Each new row is followed by what is left after taking away its nearest point in the smallest flat space through zero that holds the last named rows.

Z_683 (6 x 18):
[[-12   5 -17 -15 -35 -35  16  -4 -29 -13  26 -16   6 -14 -24   8  -4  -6]
 [-16  -6 -28  22  22  -7  -3 -19 -19   5 -22  -7 -24 -17 -28  15  15  11]
 [-13 -15   7  -6  47 -13  14  25 -12  44  19  22  11  25 -13 -47  -8  -9]
 [  0   8   8 -35  17  17 -31   6 -43  -9  26 -38 -39  12 -54  11 -14 -22]
 [ 17   9  10  24   4  -4  -5 -28  -8   8  -9  -9  51 -11 -31   9  23 -18]
 [-36  37 -16  15 -39 -12   5 -12 -15  13  30  38 -60   6 -45  31  -1  18]]
New rows:
[-20   8  -9 -14  -5  -1 -24  -1  12   4 -22  -4  -3  -1  17  43  -8  35] -> [-18   6   0 -20   5 -10 -19   5   2  18  -8  -4  20   7   4  26  -9  22]
[  3  25 -10  55  19  -7  54   0 -43  18 -42 -10 -43   1   8 -15   6  11] -> [ 24  35  17  31  -5   4  46   9 -37   3 -21 -23 -21  11  16 -16  -5  -7]
[ -9  12  -8  15  -1  55 -17   9  48  41  11  -6  37   3  20 -17  -3 -20] -> [-27   7 -36   6 -11  33 -10   6  22  28  16 -24  13 -13   2  -6  -6 -14]
[ 10   3 -13 -53  -8  36 -35   8   8  45  17 -20  -2 -12  12 -31  -2 -10] -> [  1   7 -30 -28 -20  21 -24 -10   9  48   5  -9   2 -27   6 -18  12   1]
[ -1 -35   3 -18  28  26  13  -2   1  -4 -31  25  15  22  -8  33 -16 -31] -> [ -9 -29  -5 -20   4  12  23  -4  -2  -9 -20  30  12  17 -10  39 -18 -27]
[-35 -20  14  -3 -13  16   0  12 -10   3  17 -25   9   0 -39  -2 -26  -7] -> [-33 -23  11  13 -14  22   3   7  11   3  -2 -13  12  -5 -16   1 -19   5]

Z_726 (6 x 18):
[[-38 -31  29  16  24 -17 -58 -60 -20  14 -14   7  35 -28 -12  -9 -14  20]
 [-26 -16 -15   7 -16 -33  15 -11  14   0 -25  21  47 -33 -12  24  -1 -13]
 [ -2 -36  -3 -14   0 -30 -20   7  29  40  -8 -31  21 -27  -2  -3   1  26]
 [ 58  12   3  -4 -33   8 -19 -19 -15  -4  37  35   0   4 -15  16 -16  17]
 [ 28  52  -2 -30  -5  45   1  13   8  -3  -5 -25 -24 -32 -37   5  -7 -20]
 [-16  23  -6 -23  10 -27  31  14  38  -4  24 -15  -4  42 -27 -39  21 -16]]
New rows:
[ 23   1 -24  -9  -3   2   6 -45  10  -3 -17  -6   5  25  10  19 -26  29] -> [  8   7 -24 -11   7   5  13 -40  15  -5 -25 -17   1  25   8  12 -21  20]
[ 18 -28 -44  12  31   6 -24  38 -11   9  -6 -11  12 -10  11  19  12  13] -> [ 10  -3 -38   8  34   3 -20  19 -11  -7   7   4  16   4 -16   6  13  -2]
[ 10  10   4 -15   8 -15 -22 -20   2  14  55 -16 -11  11 -16 -31  -7  11] -> [ -6   3 -11   2   1  -6   3  -4  -7   3  20  -7  -4 -12   7  -1  -7  -7]
[  1  13  16   2   1  41   3 -12 -27  23  14  13   4  11   4   0  -7 -16] -> [ -6   0   7  -4  -3  20  12  -1  -7  35  10   4  17   7   4  -1  -1 -13]

Z_227 (6 x 18):
[[ 13  23 -18  -8 -45 -11 -46  -8 -29 -14  -9 -16 -36  24   2  18  14   7]
 [  2 -21 -10 -20   9   5   1   1  20  23 -31  -2 -15  17 -12 -16 -35  -3]
 [-10  46 -16   0 -31 -25  21  19 -10  22 -28  -8 -27   3  -8 -24  -1   4]
 [-15  -3  17  10  35  -3  25  10  -9  -3  15 -59 -33  -3 -43 -12  37   8]
 [ -9   1 -32  24  33 -12  17   0 -19  -9  17   8  14  -1 -36   1  -3   4]
 [-20   3 -16  10   5  14  -1   8 -14 -15  22  -3 -27  26   1  14 -25   5]]
New rows:
[ 28   7   5 -27 -31   9 -29   2 -10 -31  30   0 -13 -20 -30  -9  13   9] -> [ 16   4   3 -25 -17  14  -3  12   4 -18  26  13  -7 -21 -29 -22 -12   6]
[ 22  34  33   1   8   8  -2 -26  -3 -20   7  -7   6  14 -14  35 -31  -9] -> [ 22  39  33  -1   8   0  10 -22   2  -8  -5  -8   8   8 -21  23 -30 -10]
[-23  36 -20  22 -31  34 -32  32 -19   8 -15  10 -23   9  37  15 -20 -13] -> [ -9   5  -8  21  10  27 -23  20  -7  14 -19  -4   3 -13   2   3   7 -15]
[-22 -36   6 -14  29  14 -16  37   7 -23  10  11  22   1  18 -24 -30 -19] -> [-14  -9  -2 -12   6  -9 -23  37 -12 -22  -2  -3  11  -3   6 -28  -1 -15]
[-12   7 -36  17 -10 -27  23 -18  28 -33  -9 -32  21  15   0 -21 -36  13] -> [ -5   0 -14  12 -16 -20  11 -23  32 -40  -3 -41  23   8  13 -14 -18  12]

Z_42 (6 x 18):
[[-22   2   4   6  34 -51  10 -50   6  -6  -5   9  -7  37 -41  -1  49  77]
 [ -2 -31  14  -4  19 -24  -8  10   8 -22 -38  13  -1 -42   2  -4  46 -13]
 [ -4  34 -15 -25 -55 -35   7 -11  17 -13  30  23   6 -20  -2  12  61  11]
 [  5  49  27  -3  18 -33  -3 -30 -36 -36 -31 -14  -8  26  -1  12   6  -9]
 [  3   6 -18 -10  22 -49  -1 -40  43 -51 -20   3 -26 -14 -23  22  23  31]
 [ 29   4  -1 -22 -22 -49   5  -6  13   5 -24  25  -6  28 -24  -8   8 -11]]
New rows:
[-12 -14   0   0   5  55  40 -23   3  -4  32  -6 -15 -39   0   5 -17 -21] -> [ -1  -9  13  -9   2  18  43 -32  -6   0   9   9 -15 -12 -17  -4   1 -21]
[ 10 -10   0  17  17  19  -6 -55   0  -5  13  15 -36   3 -44  21  10   9] -> [ 16 -10   9  12  -3  28  -8 -33 -14   5  12  20 -26  -7 -30  14  13 -21]
[  2   1   4  15 -11  11  12  -8   3  31  47 -18   7  -3 -55 -27  -2   3] -> [  9   6  13  11   1  -1   5  -9   0   2  20 -23   0 -21 -47 -19   2 -19]
[-24  12 -14  14  24 -12 -13  -4  32  -8   5  -2 -10 -46   0  25   6  40] -> [ -6  18   3   8   5 -14 -11  13   4  20  -7   6   0 -14   1   8 -10   9]

Z_257 (6 x 18):
[[  7 -25  24  27 -11 -14 -37  61 -14  -2  -4 -32 -24   4  45  12   4  79]
 [  1 -15  14  -9  -9 -36  74  -9   1  64  50  20 -25  30  32  15 -18  23]
 [ 15  13  21  -2  -7  13  28 -23 -21  35  65 -27 -11   9 -51 -12 -27  13]
 [-24  11  20  -7  12  30 -26   9 -52  46  68   3 -14  22  -9  -3 -16   5]
 [-19  32  -4 -18  12   8  12 -29   4  11  34 -42 -13  38 -37  10  15  10]
 [-49 -27  -2  -6  -4 -27  19 -33  32  17  49 -14 -12  21 -25  20  -5  48]]
New rows:
[-30  27 -23   7   6 -35  21  -5   4  12 -16  24   8   1  14   3  -6  -4] -> [-17  30 -12  17   2 -22   3   4 -10   6  -8   3   7  -8  -5  -6 -13   9]
[-58  31   0  23  -3  42  -1 -20  38  -8 -41  21  -2  15  -9 -35 -24 -20] -> [-36  26  17  33 -13  33  12  -1  27   8 -30   7 -16  19   6 -34 -32   9]
[ -4  -7  14  12  -1 -18  -8 -12   8 -14 -19  37  33  11 -10  -2  12 -10] -> [  5   4  24  13  -1 -14  -5  -5  -5  -3  -4  17  22  23 -11  -1  12   5]
[ 11   4   4 -18  18  47 -30  -3  16 -44  18  12  22  14   0  23  19   3] -> [ 28  -7  12 -14   7  32   1  -2  18 -28  26  19  17  11  10  22   6  12]
[ -1 -25  37   7 -25 -13 -11  25   2 -32  18 -21  10  42 -37  16  48   3] -> [  7 -27  36   3 -25 -13   4  23  -5 -20  15  11  16  34 -24  10  39 -26]
[ 28 -26  37   0  34  -3 -22  -1  20  -5   7   2   2  -5  -4  19   4  14] -> [ 28 -15  33  -8  39   0 -13  -8  18   0   7   8   3   2  -3  19   8  -3]

Z_210 (6 x 18):
[[-25  36  12  19  31  38  -4 -15  -5   3 -29  39 -47  65 -37  10  24  18]
 [  2  30  29  23  57 -20 -20 -10   0 -17 -53 -26 -23 -11 -30  31  71   3]
 [-10   9   3   0 -23 -28 -14 -42  -3  15 -69   8 -66  53 -25 -54  75 -10]
 [  9  29  16  32 -27  -4   1  -5 -14  -1 -27   5 -16  26 -31  14  54  -5]
 [ 33  47  41  14  -3 -49 -27  -4  11   9 -36  -8 -12   5  -9  24  56   3]
 [-54  30   2  -3  20 -49 -11 -42  20  -7 -49  17 -11  -5 -22  28 -35  -4]]
New rows:
[ 20  -1  11  21 -55  35   2 -15 -35 -18  -7 -46   0 -42  55 -17  -7   3] -> [  0  23  21  16 -22  36 -10 -28 -22 -14 -24 -24 -20 -20  47  -5 -21  17]
[ 11 -33  -9   9  10 -12  17   7  -4 -10   1  26 -41  -7   9  -6 -12  -6] -> [ 18 -21   0  17   6 -18  15  11  -3 -10   1  26 -35  -9   6   9  -8  -5]
[ -3   9  16   3  19  -5  48   3  -4  19 -30   2 -18 -33  13   5  -2  16] -> [  2   6  13   3   2   1  52   7  -7  24 -21   8 -17 -24  16  -2  -4  15]
[  6  16   5  28 -19  18   0  -5 -18  32   1   7   1  16 -17   8   9  -1] -> [ 0  1 -1 11  4  5 -6 -9 -9 29 -1 -6  4 -6 -4 -1 -4 -2]
[-40   7  -9  -2 -17  -1  -9  -7 -32  -9   1  10  -9 -34 -34 -25   1  -3] -> [-14  18   8  -9  -5   1 -21   8 -23   2  16  12  -7 -30 -18 -20   3  10]
[ 17   4  -1   2  13  11  17  -4 -37  -1   6  -3 -25   3  -7 -18   0  13] -> [ 15  11   2   0   6 -10  14  -8 -30  -1   4  -3 -15  -8  -4  -7 -14  10]

Z_473 (6 x 18):
[[-14  30  17  27 -16  24 -44  -1  50 -43 -18  29 -14   0  18 -59  28 -18]
 [  4  26  67 -11 -45  16   6 -14  55 -25 -37 -11 -11 -48  -4  -5  24   7]
 [  6  -9  66  10 -17  35 -32   5   1 -44 -50  -9 -29   0  13  -5  46 -52]
 [-31  25  33  -4 -33   1 -59  -4  50 -78  -2 -12 -12  14   9 -16  27 -35]
 [  7  -3  51  34 -73  -2   9   2  39 -58  11  35  -3 -37  24  -3  32 -26]
 [  4  13  19  18 -63  10  10  54 -13  -8 -26  -5 -15 -74  -5   1  -4  -1]]
New rows:
[ 10  -8  -6  39  32  -7  11  27  17   4  -5   8 -13 -12   1 -16 -23  10] -> [  5 -11  10  23  28 -14   6  17  22 -11  -2 -10 -13  -3  -2   3 -18   2]
[  0   7  17  23  31   8  14 -22  24 -13   1  14  14  19  -3  -3  17  16] -> [ -7   8   7  21  16   4   9   9  -1 -14  -1  -3   9   3 -11   9   4  12]
[-17   5 -35 -24  22   2  -7 -29  -5  12  29  25 -22  33   7 -13  -9   1] -> [ -9   4  -5 -22 -10   9   3 -13  -9   4   9  15 -31  -2   4   0  -2  -5]

Z_200 (6 x 18):
[[  5   7  27 -11  12  18 -35 -10 -16  26 -16   0 -13   3  57   3  -5  33]
 [ -2  37  12  37  -8  26  52 -18   3  37  17 -31   9 -17  14  45 -22   0]
 [ -4  18   3  12  20  17  23 -19 -37 -26  45  12 -51  20 -26  50  -8  31]
 [ 34  -9  41 -43 -54 -10 -19  -6  35 -21  12 -28   4 -37  18 -15 -16 -11]
 [ 14  28  36  17   0 -28  30  -9 -37 -12 -11 -21  -5   9 -55   0 -47 -26]
 [  9  -2   6  -3  20 -22  34  -8   4 -36  23  22 -24  -8 -15   3   1  24]]
New rows:
[ -9 -23  -9 -33  -9   5 -32  -9  -8  -1 -34  17   2   5 -19  23 -18  47] -> [ -8 -15 -11 -19 -13   0   0 -10   7   6 -31   8  17  -9 -25  27 -23  37]
[  4  18 -47 -21  37   5 -12 -10 -15  11 -12 -25 -25  14   7  -1   5 -30] -> [ 15  18 -35 -28  29  -5   4 -15   2   1  -3 -28 -25  -4  12  -3   1 -26]
[ 60  12  38  -1 -19  41  18  34  63 -22 -36 -27 -24 -45  13   5  21 -27] -> [ 40  13  16  15  16  46   7  39  24 -21 -46  -5 -39  -8  -8  10  29 -20]
[-13   9  25 -28  26  32 -45   8 -28  -2  21  25  31   2   2  10  22 -41] -> [ -6  15  33 -19  33  16  -7   3 -13  -6  26  26  36 -16   1   9  16 -36]

Z_659 (6 x 18):
[[-16 -22 -20   3   2  33 -21 -35  -8   6  31  21  22 -42 -40  25 -37  16]
 [  0 -21 -20  32   4 -18   7  15  18   7 -33   3  -5  32 -33   0 -35   8]
 [ -3 -43  -9  20 -39  18  -5  -4  37  12 -10  18   8  30  -9 -50  -4  24]
 [ 18  -3  23   7  -4 -11 -60  29  25  39 -32 -15  14  -1   7  10  10  10]
 [ 19 -33   4  41   0  41 -18 -13  40 -13  10  30   7  50 -24 -22  -3  -6]
 [  8   1  23  14 -39   2  27  17  -3   2  -6  54  33  -7  -8 -33   9   3]]
New rows:
[-19  34 -30 -10 -14 -30  14 -17  33 -23  -4  36   5  25  24  30 -34  11] -> [-12  34 -17 -14 -17 -19 -10 -18  40 -15   1  35  12  19  34  30 -20  11]
[-14 -33  36  -7 -22   4 -18  11 -21   4 -31  -5  31  15  14 -27 -32   6] -> [-14 -21  32 -11   2   9 -10  -1 -33 -15 -15 -12  19  16  14  -9 -33  -9]
[  5  22  22  31   7 -25  18  13  31   0  -8  -8  -9   8  -5  -4 -33   7] -> [ -2  20  22  14   1  -6   8  -6  27  -1  15 -10  -6 -11   6  -7 -23  11]
[ 15  23  25  15   7  21  16 -13 -23  -2 -13 -27  38  18 -22 -22   9  -4] -> [  5  16  13   7   5  18   9 -19 -23   6 -15 -41  33  10 -21 -19   1   6]

Z_524 (6 x 18):
[[ 19  43 -59 -25 -17 -10   7  22  23 -15 -27 -35 -27  34  -5  14  16 -44]
 [ 12 -11  -2 -35  -8 -10  -9  13  25  22  14 -27 -44  73  -9   7  49 -52]
 [ 14  53 -25 -11 -25 -33  19  43 -24 -26  -2 -34  -7  27  -5 -30  -3 -64]
 [-21   8 -68 -44 -23 -34  -8 -42 -50   3 -13   2   2  35 -29  38  10 -45]
 [ -9  22 -35  43  -5 -15  13  18 -45  -4 -32 -42  -8  32   7  26   2 -16]
 [ 21  69 -61  18   1   1  -3 -39   3  46 -35  13 -27  42  19  53  17  18]]
New rows:
[-34 -22  29  30  20 -14  -1  30  -4 -16 -32 -26 -14  -9 -35  -8 -19 -22] -> [-18  10  16   9  18 -14  -8  -1  11   8 -27   8 -19  -4 -32  -4 -15 -14]
[  2  33  -2  26  25 -17   3 -12 -13  27  37  13  -4  11 -24  19   1  -4] -> [ -2  11  -5  15  25  -7   4   4   9   1  30  -2  -1  -8 -31  17  -3  -6]
[ -8 -24   0 -34  20  28   4   0   2 -15   9  15  12  32 -17  -9   7  33] -> [ -2   3  -8 -17  17  21  12  10 -11 -17   1   7  12  36 -10 -13   1  29]
[ 22 -28  -7  31 -25 -26   0   0 -26 -32 -35  11  11  27 -32  -7  25 -33] -> [ 36 -18   4  30 -17 -11  -3  -8   4 -22 -31  32  10  11 -23 -12  22  -8]
[-25 -33  37  10   0 -33 -22   6  35   6 -29   1  27  24  -2 -13 -14  23] -> [-18  -2  13   2  -8 -42 -18   2  30   4 -36   4  26  29  -3 -12 -18  12]

Z_70 (6 x 18):
[[  2  28 -18  20 -23  34 -26  19 -20  26   0  11 -28  28 -34  18  17   1]
 [ 26  14 -14 -35 -29 -51  -1  37 -35  -8 -24  10  54 -43  23 -16  15  -6]
 [  7   8  10  -2  -3  24  27   6 -17  21  19  29  38   0 -18 -13 -21  37]
 [ 42 -13  -2  -7  13  15   3  22  31  30 -19  41 -13   6 -52  54 -21 -18]
 [  3  31   9  36  10  10   2  -7  24  -9 -17  36 -14  10  -7  10   7  21]
 [ 35  -8 -34 -20  14 -23  12  31 -25  -7  17 -20  -1  -1 -20 -52 -41  11]]
New rows:
[  3 -18   9   3 -46  -2  15  -4  31 -14   7 -16  48 -17  -5  25  41   0] -> [ 15 -11  -9  16 -31   0  14   4  31 -21  15 -24  19   0 -24   3  23  10]
[  5  53   7  -6 -27  10 -13  -9 -23   0 -12  26 -11  -2   3 -28  22  55] -> [ 10   4  11 -33  -8   3  -9 -18   1   5  -8   3 -22  -7  -1  -7   3  21]
[  2 -22 -29 -23 -10 -13   1  -9 -41   9  -4 -14  -1  19   8   9  38   4] -> [  9 -18 -18  -9  10 -10  16 -18 -17   1  -8   6  -4  21   3  10  25  19]
[ 16  -9 -15  17  14  15  55  -2  55   5  24  55  37  -5  10 -16 -15  27] -> [  2 -10 -39   9 -12   8  15   8  30   7  21  13   7   3  18 -10  16 -10]

Z_21 (6 x 18):
[[ 19  -7  11  30 -42  15  -4  -5  28  18  26  24  10 -20  27  22  -2 -25]
 [ -3 -22   4  42  17  -3  -2  10  -7  -4 -19  69   8  -6 -18   0   8   9]
 [ 13 -11 -13  -2   1 -12 -29   5  14   3 -11  20  41  23 -38   5   0  -4]
 [ 34  -4 -12 -17  59 -12  -9 -47 -10  45  16 -34  10  42  16   5  12   0]
 [  2 -18  -6   7   3   4   9  -3  11 -25  -2 -29  18  36  57 -26  -3  56]
 [ -5  28  10 -36  -8 -22  12   0   7 -20   7  22  -8   7   5 -33 -15  18]]
New rows:
[ -8  -9   2  -5  -3 -28  -9  16  -3   0 -19  19  22 -15   9  21  -4  15] -> [ -6  -3   3 -13   1 -26  -4   8  -7   8 -12   1  12 -17  18  24  -3   9]
[ -8  41 -31   9 -26   0  26 -11   1  -3 -14  15 -10  55 -24  -4   0  10] -> [ -6  34 -30  25 -26  11  28 -15  -2   8 -10   6 -16  45 -14   9   5   1]
[  0   0   5 -12  16 -27 -18  21  -8  -4  -2 -19   2   1   9   5   0  -4] -> [  2  -2  10  -1   9 -24 -16  22  -4  -3   2  -3   1  -6  16   7   0  -6]
[ -2   1  -7   0  14  39  17  -6 -14  18  17  -3  31  -3  -8  -4  15  -4] -> [ -7   8  -4  -8   4  35  20   0 -10   6  17   5  29  -5  -8 -13   9   2]

Z_153 (6 x 18):
[[  9  31 -33   8  24 -47 -17   2 -18  59  34 -48 -36   6   4  11   8 -18]
 [  4 -15  -4  17 -27  10 -17  -8 -29  40  -9   2 -26 -17  -4  67  15  -7]
 [-28 -14 -44  20  -9 -42   4  -6   0  30  10 -31 -11 -15  12  38  -7 -11]
 [ -2 -26 -21 -42  36   4 -26 -32  -2  -1  48   0  25 -16   8  -9 -16  -3]
 [-23 -25  55  20  21 -48  13  -3  -6  -1  47   1 -16   8 -53  15  31 -28]
 [ 12 -39   2 -64  10 -31 -19   4 -13  19  53   2  -7  54 -39  22 -26  -8]]
New rows:
[ 11   5 -18 -18   1 -15   5 -17   5  15  21   8 -40   8  29 -55   3 -17] -> [  1 -16  -5  -7 -21  -5  12 -18   3   7   6  24 -39   1  21 -29   7 -16]
[  0   8   8  15  21  44  -4   4   6   4  17   1  -2   5  23 -47   0  -5] -> [-12 -16   2  17   0  26   2   9   4  14  15   0 -10  15  12 -12  -7  -8]
[ -5  -6   0  10  -9 -22   8 -55   9 -13  -2 -12  -1  -1 -17 -36  10  14] -> [  8  -5  -4   1 -21 -11  -1 -51  -1   1 -11  -9 -10   7 -17 -20   7  18]
[  4   2  -9 -11  10   4  -1   6 -28  -9   1  -8  -6  -4 -16  38   1  15] -> [ -1  10  -8  -5  16   1   8   8 -18 -22  -2 -10   1  -6 -11  18   1  17]

Z_349 (6 x 18):
[[ 68  18  34  21  35  10 -36 -47  -1  32 -25 -12 -30 -12   8 -45 -40  23]
 [ 32  -3  25 -22  -1 -28 -40 -19   0  38  27   9  -3 -37  -8 -40 -26  -6]
 [ 25 -19  29  21 -21 -15 -10   1  29  22 -19  -1  -2 -49 -34 -60  25  -2]
 [ 74 -27  46  10  31 -34  -5 -27  -7  36 -16  19 -38 -49   1 -51  30 -28]
 [ 67   7  51  10  43 -35   5 -19  25  13 -20  14 -28 -52  25 -36 -23  -7]
 [ 54  29  14   0  55  51 -46 -38   6  40 -31  28 -75 -56 -13 -45  -4   0]]
New rows:
[ 53  10  -4  -9  10  -2   1 -24 -30   1  12 -18  45  19  11   3 -18 -31] -> [ 30  18 -14  -6   1  19   7  -4  -3  -8  -2  -7  38  -7  -9  -1   0 -32]
[ 53   0 -20   9  29   2  49 -20   7  31  -8  33  12  33  13  67 -23 -45] -> [ 35  -1 -22  13 -10  13  24 -11  30  44  -6  24  28  12 -27  34 -21 -32]
[ 12   0  -4  -8   0   8 -18  18  -9 -16 -19  13 -27  17 -15  13 -35  25] -> [ 13 -16   2  -8  -9 -11  -9  25  -9 -15 -15  16 -21  10 -19   8 -17  14]
[  8  37  22 -10  32  10  15   4  -4  -1 -22   6  -8  -3  37 -24 -12  21] -> [-11  16  11 -17   3   4   9  12 -16   6  -6   3   8   4  17 -27  12  13]
[ 21  67   7   4 -11 -65  43   3  37 -11  21  12  -6 -13  27 -39 -15 -23] -> [  6  60 -23   8 -21 -20  21  -9   2   1  17   3 -16  22   3 -34  14 -18]
